The groups are shells around one centre, one inside the other: the same stretched ball of 6 dimensions in 6 sizes.
(in the rows, 128 means zero)
Known rows, each followed by its group:
[169 118 136 152 111 107 152 123 120  58 186 165  90]	z531
[113 116 133  69 136 180 160  90 132 115 148  79 175]	z153
[ 91 147 143 140 132 156 116 141 151 141 121 138 155]	z578
[120 140 121 120 148 157 108 125 136 164 104 108 141]	z153
[135 151 139 163 168 137  95 161 113 160  98 100  92]	z531
[156 113  92 104 116 170 130 102 136 108 146 128 129]	z119
[121 144 140 134 170 141 113 123 128 169 107 100 154]	z153
[151 143 124 175 145 143  96 167 115 126 117 127  69]	z531
[160 151 151 174 170  78 104 146 104 157 112 123  81]	z871
[133 126 153  95 184 154 149 103 101 141 128  41 153]	z578
[143 139 123 152 144 117 109 119 138 151 124 151 137]	z871
[152 137 146 131 176  99 128 103 113 161 122 101 140]	z871
[120 154 176 166 166  93 124 145 118 145 125 123 123]	z578
[138 125 134  78 169 140 142  86 114 160 119  60 158]	z153
[100 146 149 102 132 127 126 126 137 157 111 111 137]	z119
[131 125 115 149 119 174 126 131 145  93 155 154 137]	z871
[134 139 129 198 114 126 115 145 154  94 161 211 129]	z371
[146 110 110  77  99 149 155  91 136  92 162 127 130]	z371
[ 88 170 174 131 186 101 101 137 127 222  70  86 154]	z371
[150 122 168 125 178 118 167  98 100 104 164  79 149]	z371
[157 118 120 145  98 150 139 143 125  55 174 154  75]	z119
[135 149 142 131 167 120 105 139 111 175  94  87 104]	z153
[156 114  94 100  88 153 132 115 137  91 153 147  94]	z119
[169 115 114 132 102 140 140 133 118  64 168 142  68]	z119
[117 128 133 145 124 163 137 124 148  96 159 152 157]	z871
[ 85 161 159 159 140 137 105 162 144 155 107 138 134]	z531
[142 117 163  97 159 130 174  96 103  97 165  71 143]	z371
[153 130 132 147 161 147 125 131 111 120 136 101 114]	z578
[139 126 156  97 191 140 151  94 100 147 129  43 160]	z578
[178 101  95 146  85 161 148 119 135  29 200 181  94]	z371
[140 116 115 152  78 160 145 134 150  40 192 195 111]	z531
[141 109 101  83 115 191 144 103 132  96 151 102 134]	z578
[128 146 121 176 135 147  94 153 143 137 119 161 118]	z871
[ 95 143 131 156 104 153 117 139 169 115 143 190 159]	z531
[148 133 118 118 117 125 117 132 125 129 124 129  83]	z871
[157 140 115 198 108 106 102 148 146 104 150 216  93]	z578
[124 127  88 114  89 179 110 127 161 119 131 163 126]	z119
[156 135 122 184 121 145 107 173 119  86 144 152  55]	z531
[111 132 129  72 132 154 133 106 134 154 113  86 146]	z153
[ 77 157 183 105 185 122 132 114 131 196  96  72 194]	z371
[121 139 149 146 164 137 129 120 131 139 133 117 163]	z153
[126 136 163 159 141 124 145 135 126  93 161 139 131]	z119
[115 162 158 206 136  96  98 169 143 136 126 188 111]	z119
[165 130 147 148 175 113 136 118 101 124 142  97 116]	z153
[112 125 108  77 106 183 129 115 145 128 125 109 136]	z871
[191 114  95 149 115 148 122 135 113  75 159 142  59]	z531
[ 99 162 164 130 184 129 102 148 116 199  76  68 131]	z371
[156 138 155 133 185 109 128 126  92 150 117  67 103]	z578

New rows, each followed by its group:
[146 145 153 214 127 100 118 166 128  84 161 192  85]	z371
[161 124 100 130 132 151 115 117 129 125 133 130 113]	z119
[115 123 107  86 114 182 131 104 151 128 133 121 160]	z153
[107 163 150 149 180 124  89 145 128 206  75  99 139]	z371
[136 148 151 124 178 111 113 129 105 180  94  73 113]	z153
[154 126  86 153  93 156 104 137 151 101 143 187  96]	z871
[146 139 152 124 167 119 126 135  97 143 116  71  91]	z871
[184 127 121 179 127 108 121 141 114  84 160 163  66]	z153
[124 149 185 131 215  97 136 108 101 185 109  56 168]	z371
[171 113  88 175  79 161 123 141 146  42 186 210  83]	z371
[122 149 135 119 128 106 108 132 135 167 103 132 110]	z371
[183 121 123 133 139 115 134 121 102 101 149 115  74]	z871
[111 147 125 168  84 124 105 156 165 112 139 214 109]	z531
[114 149 163 135 178 104 126 108 131 177 115 110 178]	z871
[124 126 126  60 126 143 140  98 128 148 119  83 134]	z531
[157 122 117 160 105 153 130 147 127  63 168 160  80]	z153
[116 153 142 156 136 102 105 133 148 162 115 165 140]	z153
[118 160 149 206 135 115  93 175 140 133 122 180 101]	z871
[141 110 118 109 101 169 157 113 135  62 178 136 124]	z578
[135 141  97 149  90 137  90 149 156 132 119 190  89]	z119
[111 162 173 123 188  96 109 137 108 206  78  66 124]	z371
[129 140 165 104 195 111 139  97 107 178 111  57 164]	z153
[105 149 147 105 150 135 115 133 127 174  95  88 129]	z153
[133 135 177 127 179  96 157  97 111 135 147  95 165]	z371
[171 127 145 154 132  96 142 132 106  83 165 139  76]	z371
[134 115 133  64 153 153 161  74 121 133 142  68 173]	z153
[164 119 131 170 133 131 145 118 127  69 184 163 127]	z371
[170 111 116 149 114 133 150 104 134  63 189 172 128]	z371
[114 115 119  63 128 193 152  92 137 118 141  80 170]	z578
[128 124 171  99 166 134 170 101 106 108 156  66 153]	z371
[119 133 137 129 122 122 137 104 153 123 150 164 168]	z119
[129 135 100 158  75 156 103 157 160  93 144 202  89]	z871
[108 133 146 101 154 178 137 129 120 131 124  66 141]	z371
[148 145 160 180 150  78 125 138 120 122 144 157 107]	z578
[185 105  84 143  79 158 135 128 132  41 185 180  68]	z371
[131 136 163 160 172 138 139 133 114 113 147 103 141]	z371
[ 93 140 150 105 152 167 131 126 133 149 116  83 161]	z578
[146 142 124 127 149 112 107 122 124 168 105 118 112]	z578
[144 136 112 184 115 152 103 156 142  99 145 179  98]	z578
[130 143 119 145 131 154  99 155 130 140 110 126  93]	z578
[133 121 101 124  83 158 130 118 159  88 160 182 128]	z153
[102 167 166 176 173 108  96 155 133 183  95 129 140]	z871
[149 122 118 125 128 168 130 136 117  96 143 105  93]	z578
[148 120 120 142 135 165 136 122 128  89 160 129 130]	z578
[111 142 106 143 103 169  97 151 157 132 117 164 117]	z871
[110 143 177 139 178 119 144 113 124 143 137 101 178]	z119
[133 112 102 129  71 172 146 116 162  52 187 194 135]	z531
[ 90 144 126 112 117 165 112 133 156 152 110 133 150]	z578
[109 144 139 100 138 143 117 135 128 160 101  91 118]	z871
[ 93 142 155  64 179 135 137  79 133 206  95  57 210]	z531
[118 142 150 123 132 100 131 113 140 146 130 142 145]	z119
[125 126 107  65 142 179 123 101 129 164 103  67 145]	z531
[102 139 119  94 118 162 113 126 148 158 105 116 138]	z578
[109 154 162 166 151  94 118 127 146 157 126 163 163]	z371
[118 139 158 159 138 127 138 135 134 104 154 146 140]	z578
[128 139 134 134 168 153 114 127 123 156 112  93 141]	z871
[149 113 101 118  87 153 140 109 148  77 170 172 122]	z153
[108 161 151 127 166 104  98 132 130 208  78 104 136]	z871
